The first 6 rows are patterns. Each new row is the sum of 2 different patterns, raised or lowered, with some noise. Before adding, each is slid sideways (what falls off one end comes back at the other) and multiplied by a number that may be negative. Names go in the order of the patterns.
Known rows, each followed by the names of its patterns:
|  0.71 | -0.15 |  2.18 |  0.24 | -1.71 |  1.18 | -1.59 | -1.21 |  0.49 |  1.06 | -3.11 |  0.46 |  0.50 | -1.05 | -0.22 |  1.43 | -0.44 | -0.36 |  0.29 |  1.28 |  0.58 |  0.56 |  0.09 |  2.51 |  0.25 |  1.16 |  1.63 |  0.69 |  0.57 |  2.01 | -0.22 |  0.51 |  1.09 | -0.90 | -2.07 |  0.39 |  0.04 |  1.71 | -1.43 | -3.52 | -0.44 |  0.00 | -1.40 |  q523
|  0.17 |  0.75 |  0.28 | -2.83 |  1.02 | -0.30 | -2.04 | -1.68 |  0.50 | -0.60 | -0.45 |  0.59 |  0.43 | -0.99 |  1.58 | -0.85 |  2.37 |  0.62 |  1.64 |  0.92 | -0.88 |  0.12 |  0.51 |  1.84 |  1.53 |  0.76 | -0.42 |  0.75 |  1.36 |  1.15 |  0.37 | -3.05 | -0.01 | -1.60 |  0.29 | -0.81 | -2.29 |  0.43 | -0.24 | -1.38 | -0.24 |  0.25 | -0.51 |  q862
|  0.89 | -0.46 |  0.72 |  0.84 |  2.09 | -1.71 | -1.64 |  0.73 |  0.46 |  0.37 |  0.58 |  1.19 |  0.04 | -2.23 |  1.08 | -1.00 | -0.58 | -0.98 |  1.34 | -0.61 |  0.53 |  0.04 | -0.82 |  1.15 |  0.63 | -0.24 |  3.03 | -0.54 | -0.91 | -1.71 |  0.56 | -0.99 | -0.68 | -0.34 | -0.78 |  0.41 |  0.94 |  0.44 | -0.07 |  1.14 | -1.70 | -0.97 | -0.24 |  q119
| -0.45 | -0.30 |  1.99 |  0.17 |  1.31 |  0.04 |  0.96 |  3.45 | -1.73 | -0.24 | -0.06 | -1.62 |  0.53 |  0.79 |  0.35 |  2.14 |  0.40 |  0.78 | -0.67 |  0.24 | -2.56 | -0.19 | -0.50 | -0.28 | -0.74 | -0.37 |  1.75 | -2.07 |  1.64 | -0.26 |  0.20 |  2.47 | -1.55 | -1.66 | -0.19 | -1.06 |  0.74 | -0.93 |  2.79 |  0.82 |  1.55 | -0.07 | -1.44 |  q928
|  1.03 |  0.70 | -0.38 |  0.73 | -1.38 |  0.55 |  0.36 | -0.62 |  1.56 | -1.64 |  3.14 |  2.07 |  1.57 | -2.13 | -1.33 |  0.52 | -0.42 | -0.67 | -0.52 | -2.38 | -3.62 | -0.75 | -3.37 | -1.33 |  1.16 | -1.61 | -0.62 |  2.44 | -1.24 | -3.29 | -0.50 |  1.74 |  0.41 |  0.07 |  1.15 |  1.79 |  1.60 |  2.75 | -0.32 | -0.46 | -1.16 | -0.14 | -2.23 |  q637
|  0.40 | -1.09 | -1.67 |  0.74 |  0.42 |  1.41 |  1.46 | -2.51 | -1.64 |  1.58 |  1.66 |  1.18 | -0.65 | -1.60 | -0.39 |  2.34 | -0.84 |  1.88 | -1.54 | -3.29 |  2.87 |  1.27 | -0.25 | -0.50 |  0.36 |  0.93 | -1.55 | -2.05 | -0.40 | -0.47 |  0.39 | -3.15 |  0.20 | -0.53 |  1.65 | -0.55 |  1.50 |  1.75 |  0.43 | -1.33 |  0.98 | -0.88 |  4.21 |  q941

New rows, each followed by the names of its patterns:
| -1.55 | -1.98 | -2.59 | -1.11 | -0.82 | -2.05 | -1.61 | -0.53 | -2.31 | -2.72 | -0.06 | -1.17 | -0.98 | -0.11 |  0.01 | -1.02 | -0.35 | -0.03 | -1.84 | -1.90 | -1.35 | -2.38 | -1.69 | -2.41 | -1.57 | -2.60 | -1.62 | -1.54 | -1.24 | -1.46 | -2.64 | -1.78 | -2.36 |  0.03 | -1.01 | -1.60 | -2.93 | -2.10 |  0.52 | -1.49 | -0.84 | -1.73 | -1.86 |  q862 q637
| -0.28 | -0.39 |  0.38 | -0.69 | -1.04 |  0.79 |  1.40 |  1.21 |  0.56 |  1.49 |  1.38 |  0.23 |  1.39 |  1.11 |  1.47 |  0.50 |  1.53 |  0.70 | -0.02 |  1.77 | -1.59 | -1.91 | -0.24 |  1.34 |  2.13 | -0.92 | -1.49 |  0.42 |  0.53 |  0.73 |  2.45 |  0.62 |  3.29 |  1.18 | -1.30 |  2.08 | -0.36 | -1.49 |  1.39 |  2.81 | -1.13 | -0.32 |  0.47 |  q523 q637
|  0.70 | -0.15 | -2.09 |  1.96 | -1.27 | -1.87 | -3.29 | -0.79 | -2.17 | -1.57 | -2.85 | -1.90 | -1.34 | -1.31 | -0.99 | -1.34 | -1.33 | -2.18 | -2.12 | -1.90 |  0.64 |  0.14 | -0.52 | -0.37 | -0.42 | -1.43 |  0.06 |  0.05 | -0.53 |  0.40 | -1.05 |  0.27 | -2.45 | -3.11 |  1.05 | -2.63 | -0.19 | -0.73 | -0.22 | -2.25 |  1.85 | -1.19 | -1.89 |  q523 q119
|  2.26 | -0.36 |  0.17 |  1.29 |  1.43 |  0.74 |  0.56 |  1.58 |  0.31 |  2.32 |  0.86 |  2.16 | -0.12 | -0.05 |  1.55 |  1.41 |  1.19 |  0.23 |  0.76 |  1.45 | -1.02 |  0.37 |  1.28 |  1.71 |  0.87 |  0.31 |  1.40 |  0.91 |  1.79 |  0.49 |  0.98 |  1.40 |  1.01 |  0.00 |  2.05 |  1.07 |  2.39 |  0.54 |  0.71 |  0.08 |  0.84 |  0.15 |  2.35 |  q119 q941
|  1.65 | -0.18 | -2.19 |  0.54 | -1.01 |  0.23 | -0.48 | -0.26 | -0.87 | -0.44 |  1.50 | -3.09 | -0.47 |  0.96 |  1.93 |  1.67 | -1.39 |  1.96 |  4.10 |  1.17 |  2.29 |  4.57 |  0.53 |  3.39 | -0.27 | -0.65 |  3.09 | -0.04 | -0.07 |  2.56 |  2.65 | -0.05 |  1.80 | -0.26 |  0.13 |  0.46 | -0.57 | -1.90 | -1.33 |  1.15 |  0.73 |  0.32 |  0.09 |  q523 q637
|  0.65 | -2.40 | -1.27 |  1.07 |  2.80 | -0.87 |  1.29 |  0.30 | -0.73 |  1.52 |  3.71 | -0.84 | -0.89 |  0.62 |  1.10 |  0.52 |  1.08 | -0.93 |  1.00 | -1.73 |  1.14 |  2.56 | -1.57 | -2.12 |  0.41 |  0.14 | -0.87 | -0.58 |  1.20 |  0.63 |  1.09 |  0.59 | -0.42 |  3.33 |  1.72 |  0.49 | -0.67 | -0.24 |  0.43 |  1.68 |  0.53 |  1.52 |  0.86 |  q523 q941
| -0.77 | -0.92 |  0.41 |  1.03 | -1.28 | -0.55 | -0.57 | -0.02 |  0.00 | -0.86 | -0.31 | -1.11 | -0.57 | -1.89 |  0.43 | -0.73 |  0.10 | -0.82 |  0.75 |  2.42 |  0.23 |  0.33 |  0.17 |  0.14 |  3.12 |  0.03 | -0.24 |  0.07 |  0.58 |  0.11 |  1.09 |  0.56 | -1.31 | -0.90 |  2.24 |  0.41 |  0.81 |  0.82 |  0.26 | -0.20 |  1.61 | -0.15 |  0.58 |  q862 q941
|  1.58 | -2.26 |  1.56 |  0.89 | -0.18 | -2.48 | -0.61 | -1.69 | -0.32 | -3.12 | -1.40 | -3.46 | -3.68 | -0.41 | -2.82 | -1.76 | -1.57 | -3.01 | -1.68 |  1.13 | -2.13 | -3.81 | -2.08 |  0.11 |  2.13 | -0.65 |  1.28 |  0.05 |  1.16 |  2.89 | -1.27 | -0.82 | -0.35 | -0.58 | -2.25 |  0.51 | -0.21 | -1.59 | -0.49 |  0.82 | -1.23 | -0.27 |  0.60 |  q862 q637
|  3.61 |  0.63 | -0.14 | -0.62 |  2.02 |  0.68 | -0.12 | -1.01 | -0.45 |  1.01 |  1.26 | -2.06 |  3.01 | -0.30 |  1.07 | -1.16 |  2.20 |  1.11 |  0.39 | -0.66 |  0.79 |  0.24 |  4.41 |  1.19 | -0.24 |  0.27 | -0.03 |  0.12 |  1.40 |  2.26 | -1.72 | -0.08 |  2.41 |  3.42 |  0.06 | -1.24 | -0.30 |  0.49 |  2.56 |  0.40 |  2.97 | -0.61 | -3.72 |  q119 q941
|  1.10 | -0.12 |  1.12 |  0.10 | -0.12 | -0.15 | -0.20 | -0.55 | -0.79 |  0.94 | -0.46 |  0.90 | -1.37 |  0.35 | -2.02 | -1.26 |  0.41 |  0.59 | -0.46 | -0.87 | -0.45 |  0.77 | -0.73 | -1.50 | -0.46 | -0.57 |  0.13 |  2.39 |  0.65 |  1.05 | -1.44 |  1.30 |  1.06 | -0.64 | -0.33 |  1.83 | -0.22 |  0.18 |  0.40 | -0.60 |  0.28 |  0.19 |  1.73 |  q862 q119
| -2.10 |  0.80 |  0.87 |  1.04 |  0.63 |  1.01 |  1.04 |  0.78 |  0.43 | -0.85 |  1.30 |  0.31 | -0.38 |  0.37 | -0.28 |  4.22 | -1.12 |  1.45 | -0.80 |  1.04 |  3.08 | -0.20 | -0.14 | -1.05 | -1.24 |  1.98 |  0.51 |  3.78 |  0.93 |  1.11 |  0.29 |  0.37 | -0.26 |  1.13 |  1.50 | -1.04 |  3.28 |  1.19 |  1.27 |  3.34 | -0.86 |  0.79 | -0.39 |  q928 q941
|  1.17 | -0.92 | -0.23 |  0.71 | -1.54 | -3.11 |  0.63 |  0.20 | -1.30 | -1.04 | -0.78 |  0.31 | -3.22 |  1.55 | -2.34 |  0.15 | -0.34 | -2.78 | -3.76 | -1.71 | -1.15 | -0.15 | -2.22 |  0.53 | -1.23 |  0.16 | -0.46 | -2.63 | -2.34 | -2.01 |  0.84 |  1.82 |  0.44 |  0.57 | -0.10 |  3.25 | -0.84 | -1.33 | -0.69 | -1.36 | -0.10 | -0.24 | -0.32 |  q862 q928
|  1.16 |  0.84 | -1.24 |  0.03 |  0.29 | -0.49 |  1.48 |  1.89 |  0.16 | -2.80 |  1.01 |  0.44 | -0.96 | -0.93 |  0.04 |  0.15 | -0.60 |  1.52 |  2.01 | -1.53 |  1.53 | -0.18 |  2.78 |  0.85 |  1.69 |  1.83 |  0.28 |  0.80 |  1.30 |  2.18 |  2.87 |  1.00 |  0.30 |  0.54 |  1.79 |  0.82 |  0.28 | -2.67 |  1.07 | -1.26 |  1.14 | -1.84 | -1.83 |  q862 q941
| -0.28 |  1.70 | -2.35 |  0.14 |  1.45 |  1.37 |  1.86 |  2.40 |  2.51 |  1.14 |  2.67 |  0.42 |  1.10 |  0.37 |  0.70 |  3.32 |  0.00 |  3.62 | -1.60 |  0.24 |  2.74 |  1.49 |  1.97 |  0.65 |  0.09 |  2.22 |  2.04 |  3.31 |  5.83 |  2.09 |  4.57 |  1.78 |  0.32 |  0.58 |  1.41 | -1.39 |  1.79 |  3.41 |  1.25 |  1.15 | -0.89 |  2.28 | -0.08 |  q928 q637
| -0.43 | -3.12 | -2.00 | -2.30 | -0.22 |  0.22 | -2.55 | -1.87 | -0.13 | -0.87 | -2.01 | -1.26 | -0.98 | -0.38 | -0.75 | -0.47 | -2.48 |  0.71 | -0.89 | -1.27 | -2.17 | -0.34 | -2.15 | -2.30 | -1.20 |  0.03 | -1.52 | -0.41 | -3.57 | -0.35 | -0.45 |  0.24 | -0.95 | -1.27 | -1.81 | -1.16 |  0.21 | -0.07 | -1.37 | -2.35 | -2.55 | -0.58 | -0.12 |  q523 q941
|  0.36 |  0.63 |  4.06 |  3.52 |  2.67 |  0.93 |  4.70 |  7.26 |  4.27 |  4.87 |  3.80 |  1.38 |  1.60 |  0.38 |  0.44 |  4.89 |  1.96 |  3.57 |  4.28 |  0.82 |  2.01 |  5.71 |  1.61 |  3.24 |  1.89 |  5.29 |  2.77 |  4.30 |  1.13 |  1.35 |  1.60 |  1.42 |  1.41 |  1.95 | -1.97 | -0.77 |  0.91 | -1.78 |  0.79 |  2.76 | -0.69 |  2.11 |  4.07 |  q523 q637
|  0.46 | -2.99 |  4.01 |  1.52 | -0.90 |  0.62 |  1.66 |  3.74 |  2.52 |  0.77 |  0.40 | -1.53 |  1.38 |  2.88 |  3.27 | -2.29 |  0.56 |  1.30 |  2.02 |  0.42 |  4.09 | -0.36 | -1.61 |  3.88 |  3.62 |  1.48 |  1.56 |  1.76 |  4.36 |  0.18 |  0.79 |  2.66 |  1.62 |  2.11 |  0.66 |  1.41 |  1.34 |  3.52 |  0.10 |  0.28 |  2.90 |  1.59 |  1.93 |  q523 q941
| -3.10 | -0.67 | -0.36 |  1.67 | -0.05 | -0.16 |  1.11 |  0.90 |  0.04 |  0.11 |  0.49 |  2.61 |  0.12 |  0.43 | -1.13 |  1.88 | -2.23 | -1.78 | -0.57 |  0.26 | -0.65 |  1.07 | -3.49 |  0.47 |  0.86 |  1.81 | -1.09 | -0.35 | -2.52 | -1.60 |  1.87 |  1.18 | -1.82 | -1.84 | -0.38 | -0.90 |  2.04 |  0.03 | -2.04 |  1.73 | -2.52 |  0.36 |  2.65 |  q928 q941
| -0.32 |  0.91 |  3.00 | -1.72 |  0.55 | -0.27 | -2.21 |  0.40 |  0.26 | -1.39 |  1.58 |  0.84 |  0.04 | -1.77 | -0.66 | -2.51 | -1.20 | -1.64 | -1.64 | -2.27 | -0.86 |  0.82 | -1.73 |  0.47 | -0.08 | -0.86 |  0.76 | -1.67 | -2.18 | -0.46 | -1.52 | -0.36 | -1.16 |  0.72 |  0.41 | -0.70 | -1.37 | -2.40 | -0.31 | -0.41 |  0.70 | -0.53 |  0.59 |  q928 q637
|  4.20 |  1.85 |  1.36 |  2.14 |  2.62 |  2.26 |  1.18 |  1.81 |  0.76 | -2.04 |  2.97 | -1.40 |  1.08 | -1.34 | -0.32 |  2.00 |  0.86 |  0.31 |  2.53 |  1.59 |  5.48 |  4.60 |  0.26 |  5.09 |  0.82 | -0.84 |  3.17 |  2.83 | -3.82 |  2.65 |  4.58 |  0.80 | -0.37 |  2.23 |  0.87 | -0.23 | -0.08 |  1.20 | -0.48 |  2.21 |  1.74 |  4.64 |  1.55 |  q523 q637
| -1.02 |  2.03 |  1.69 | -0.04 | -2.80 | -1.67 |  0.26 |  0.31 |  0.32 | -2.06 |  0.71 | -0.86 |  1.39 |  3.19 | -3.32 | -1.29 | -1.37 |  0.04 | -0.76 | -1.24 |  0.70 |  1.45 |  0.94 | -1.03 |  0.47 |  2.37 | -0.29 |  1.51 | -2.59 | -0.60 | -1.79 | -2.36 | -0.29 |  0.66 |  0.29 |  0.99 | -3.31 | -0.77 | -0.19 |  1.09 | -1.17 |  0.68 | -1.57 |  q928 q941
| -2.02 | -1.80 |  0.68 | -1.70 | -0.59 | -1.54 | -2.82 |  0.18 | -0.31 | -0.88 | -1.48 | -0.58 | -0.03 | -1.73 | -3.16 | -0.74 | -1.33 | -1.42 | -3.29 | -0.71 | -1.49 | -0.19 | -0.99 |  0.18 | -0.27 |  0.06 | -2.05 |  0.57 | -1.23 |  2.32 | -0.36 | -1.92 | -1.75 | -0.16 | -0.03 |  0.41 |  0.38 | -2.60 | -1.50 |  0.39 |  0.51 |  0.04 | -2.51 |  q862 q941
| -1.22 | -3.14 | -0.46 |  2.05 |  0.56 | -1.23 |  2.37 |  0.54 |  1.61 |  2.52 | -2.14 |  0.43 | -0.28 | -0.27 | -1.74 |  0.52 |  1.37 | -2.20 |  0.22 | -2.41 |  0.39 |  1.03 | -0.38 |  1.54 | -3.06 |  2.92 |  1.21 |  1.36 | -2.92 | -3.60 |  1.50 | -0.32 | -0.75 |  0.41 | -2.82 | -4.15 | -1.01 | -4.69 | -1.50 |  0.68 | -1.41 | -0.90 |  3.75 |  q928 q637
|  4.56 |  2.33 |  1.44 |  1.14 |  1.08 |  2.30 |  0.35 |  1.06 | -1.34 | -0.04 |  0.08 |  1.77 | -0.46 | -2.25 |  3.01 |  0.25 | -1.02 |  1.22 |  1.11 | -0.54 |  1.13 |  1.62 |  0.60 | -2.84 |  1.45 | -0.05 | -1.44 | -2.52 |  1.16 | -0.63 | -0.72 |  0.87 |  0.75 | -1.49 |  2.37 | -0.48 |  2.36 |  1.79 |  3.62 |  1.53 | -0.24 | -0.32 |  2.09 |  q523 q862
|  0.68 |  1.86 |  1.51 | -0.88 | -3.12 |  0.24 | -1.13 |  0.02 | -0.73 | -2.79 |  1.69 | -1.05 |  0.65 |  1.06 | -0.87 | -1.53 |  0.45 | -2.71 | -0.29 | -0.91 |  0.04 |  0.41 |  2.94 |  0.07 |  2.03 | -0.06 |  0.09 | -0.78 | -1.54 |  1.52 | -1.94 |  0.02 | -0.79 | -2.15 |  1.92 |  1.95 |  0.12 |  1.69 | -1.64 |  0.35 | -3.02 | -0.21 | -1.82 |  q119 q928
| -0.01 |  1.71 |  2.63 |  0.46 |  1.13 |  0.25 |  3.01 |  1.02 |  0.40 |  0.31 |  1.65 | -0.03 | -1.79 | -0.30 |  1.86 | -0.48 |  1.10 | -3.22 | -0.57 |  0.20 |  1.51 | -1.30 | -0.28 | -0.22 | -1.11 |  2.48 |  2.87 | -1.20 | -2.07 | -0.45 |  1.73 |  1.90 |  0.79 | -0.91 |  1.91 | -0.40 |  2.76 |  3.16 | -2.00 | -1.10 |  0.69 |  0.08 |  0.79 |  q637 q941
| -0.82 | -2.57 |  0.86 | -1.16 |  0.24 |  0.17 | -2.16 |  1.48 |  2.13 | -0.08 |  4.19 |  0.52 |  1.04 |  1.05 | -2.11 |  0.44 |  0.23 |  2.54 |  1.60 |  3.74 |  0.44 |  1.63 |  1.96 |  2.18 |  1.35 | -3.54 |  2.73 | -2.16 |  1.16 | -0.19 | -3.38 |  2.51 |  2.19 | -0.26 |  1.37 | -0.03 |  1.28 | -1.79 |  0.43 | -0.61 | -1.75 |  2.77 |  1.04 |  q862 q928
|  1.65 |  1.39 |  2.44 |  0.65 |  0.35 |  1.95 |  2.88 |  1.48 |  2.05 |  1.79 |  2.72 | -0.16 |  2.85 | -0.59 |  0.48 |  1.53 |  1.86 |  1.94 |  1.50 | -0.52 |  2.44 |  2.57 |  4.17 |  3.10 |  2.81 |  3.86 |  2.59 |  1.58 |  2.02 |  1.28 | -0.08 |  2.26 |  2.56 |  3.08 |  1.51 |  1.57 |  0.74 |  1.50 | -0.18 |  0.09 | -1.51 |  3.06 |  3.16 |  q119 q637
| 4.41 | 3.02 | 3.25 | 1.97 | 5.81 | 4.37 | 5.22 | 3.45 | 5.74 | 2.64 | 2.65 | 4.19 | 4.12 | 4.63 | 3.93 | 1.98 | 4.25 | 3.56 | 6.19 | 1.61 | 2.35 | 2.38 | 5.04 | 6.14 | 4.52 | 3.56 | 3.83 | 3.94 | 5.81 | 7.30 | 4.97 | 5.44 | 5.38 | 2.26 | 5.92 | 6.05 | 1.03 | 4.34 | 6.51 | 4.72 | 2.69 | 3.31 | 4.84 |  q637 q941
| -0.98 | -1.51 | -1.16 | -0.25 | -0.87 | -0.29 | -0.49 | -0.30 | -1.02 | -0.03 | -1.95 |  1.00 | -0.32 |  0.90 | -0.68 | -2.56 | -0.76 | -0.28 |  0.06 |  0.47 | -0.33 | -0.22 | -0.14 | -0.59 |  0.45 | -1.08 | -3.30 | -0.29 | -1.58 | -1.74 | -0.99 | -2.05 | -0.67 | -0.92 | -1.19 | -1.08 | -0.81 | -0.98 | -0.20 | -0.12 | -0.27 | -2.66 |  0.99 |  q523 q862
| -5.65 | -4.00 | -7.79 | -3.82 | -3.01 | -5.84 | -5.10 | -1.71 | -4.88 | -6.19 | -3.58 | -2.21 | -3.93 | -2.66 | -3.42 | -0.99 | -2.06 | -0.75 | -3.17 | -4.57 | -4.28 | -3.45 | -3.94 | -2.01 | -2.61 | -4.15 | -2.62 | -3.63 | -2.57 | -3.15 | -5.89 | -2.54 | -5.71 | -1.27 | -2.81 | -4.19 | -4.81 | -4.78 | -4.13 | -4.07 | -3.91 | -4.44 | -5.22 |  q862 q637
|  0.12 |  1.04 | -0.03 |  0.99 |  1.67 |  2.34 |  2.39 |  0.91 |  2.40 |  0.85 |  1.83 |  2.36 |  1.11 |  1.64 |  1.31 |  1.56 |  2.11 |  0.51 |  0.40 | -0.38 | -0.91 |  0.36 |  1.77 |  0.73 |  1.11 |  1.26 |  0.69 |  1.29 |  2.64 |  2.80 |  1.72 |  3.25 |  1.98 | -1.05 |  2.69 |  1.28 | -1.21 |  0.84 |  3.23 |  1.07 |  0.04 |  1.14 |  1.44 |  q862 q637
| 2.16 | 3.54 | 3.95 | 3.77 | 3.03 | 3.43 | 3.40 | 0.30 | 2.84 | 1.36 | 1.97 | 4.37 | 2.61 | 3.07 | 6.13 | 2.88 | 1.62 | 2.71 | 4.67 | 2.50 | 3.43 | 4.06 | 4.51 | 4.16 | 4.86 | 4.05 | 2.01 | 3.34 | 3.34 | 2.12 | 5.18 | 3.29 | 2.40 | 3.72 | 2.21 | 4.25 | 3.25 | 4.25 | 4.79 | 2.99 | 5.27 | 4.10 | 4.32 |  q928 q637
| -0.45 |  2.94 | -0.49 | -0.10 |  0.11 |  1.32 |  0.83 |  0.79 |  2.49 |  0.77 |  2.42 |  1.30 | -0.11 |  2.55 |  0.39 |  1.57 | -0.16 |  2.09 |  0.26 |  1.06 |  2.59 | -0.55 |  1.10 |  1.40 |  0.33 |  1.18 |  2.12 |  0.03 |  1.51 |  0.95 |  1.88 |  0.37 |  1.55 |  0.04 |  2.23 | -0.40 | -0.38 |  1.06 |  1.12 |  2.12 |  0.07 |  2.82 |  0.79 |  q119 q928
|  1.37 |  1.61 |  0.87 | -0.72 | -0.51 |  1.31 |  2.10 |  1.74 |  0.13 | -0.40 |  0.90 |  2.54 | -1.04 |  2.64 | -0.50 | -2.50 |  2.15 |  2.02 |  0.32 |  0.28 |  1.34 |  1.81 | -0.75 |  0.07 |  0.10 |  1.58 |  1.57 | -0.66 |  1.27 |  0.17 |  2.13 |  0.67 |  2.76 |  2.86 |  1.55 | -0.19 |  1.80 |  0.90 |  4.59 |  1.31 | -1.44 | -0.38 |  0.62 |  q862 q941
|  0.48 |  1.05 |  1.84 |  0.73 |  0.43 |  0.08 |  0.60 | -0.81 | -0.59 |  0.23 | -0.07 | -0.65 |  0.28 |  1.42 | -1.49 |  1.67 |  0.17 |  0.37 |  2.36 |  0.79 | -0.55 |  0.60 | -0.87 |  1.60 |  2.02 |  2.29 |  1.12 |  2.17 |  0.29 |  0.10 | -0.71 |  0.41 |  2.56 |  0.07 |  2.10 |  1.20 |  0.98 |  2.02 |  1.21 |  0.25 |  0.37 |  0.26 |  0.98 |  q523 q928
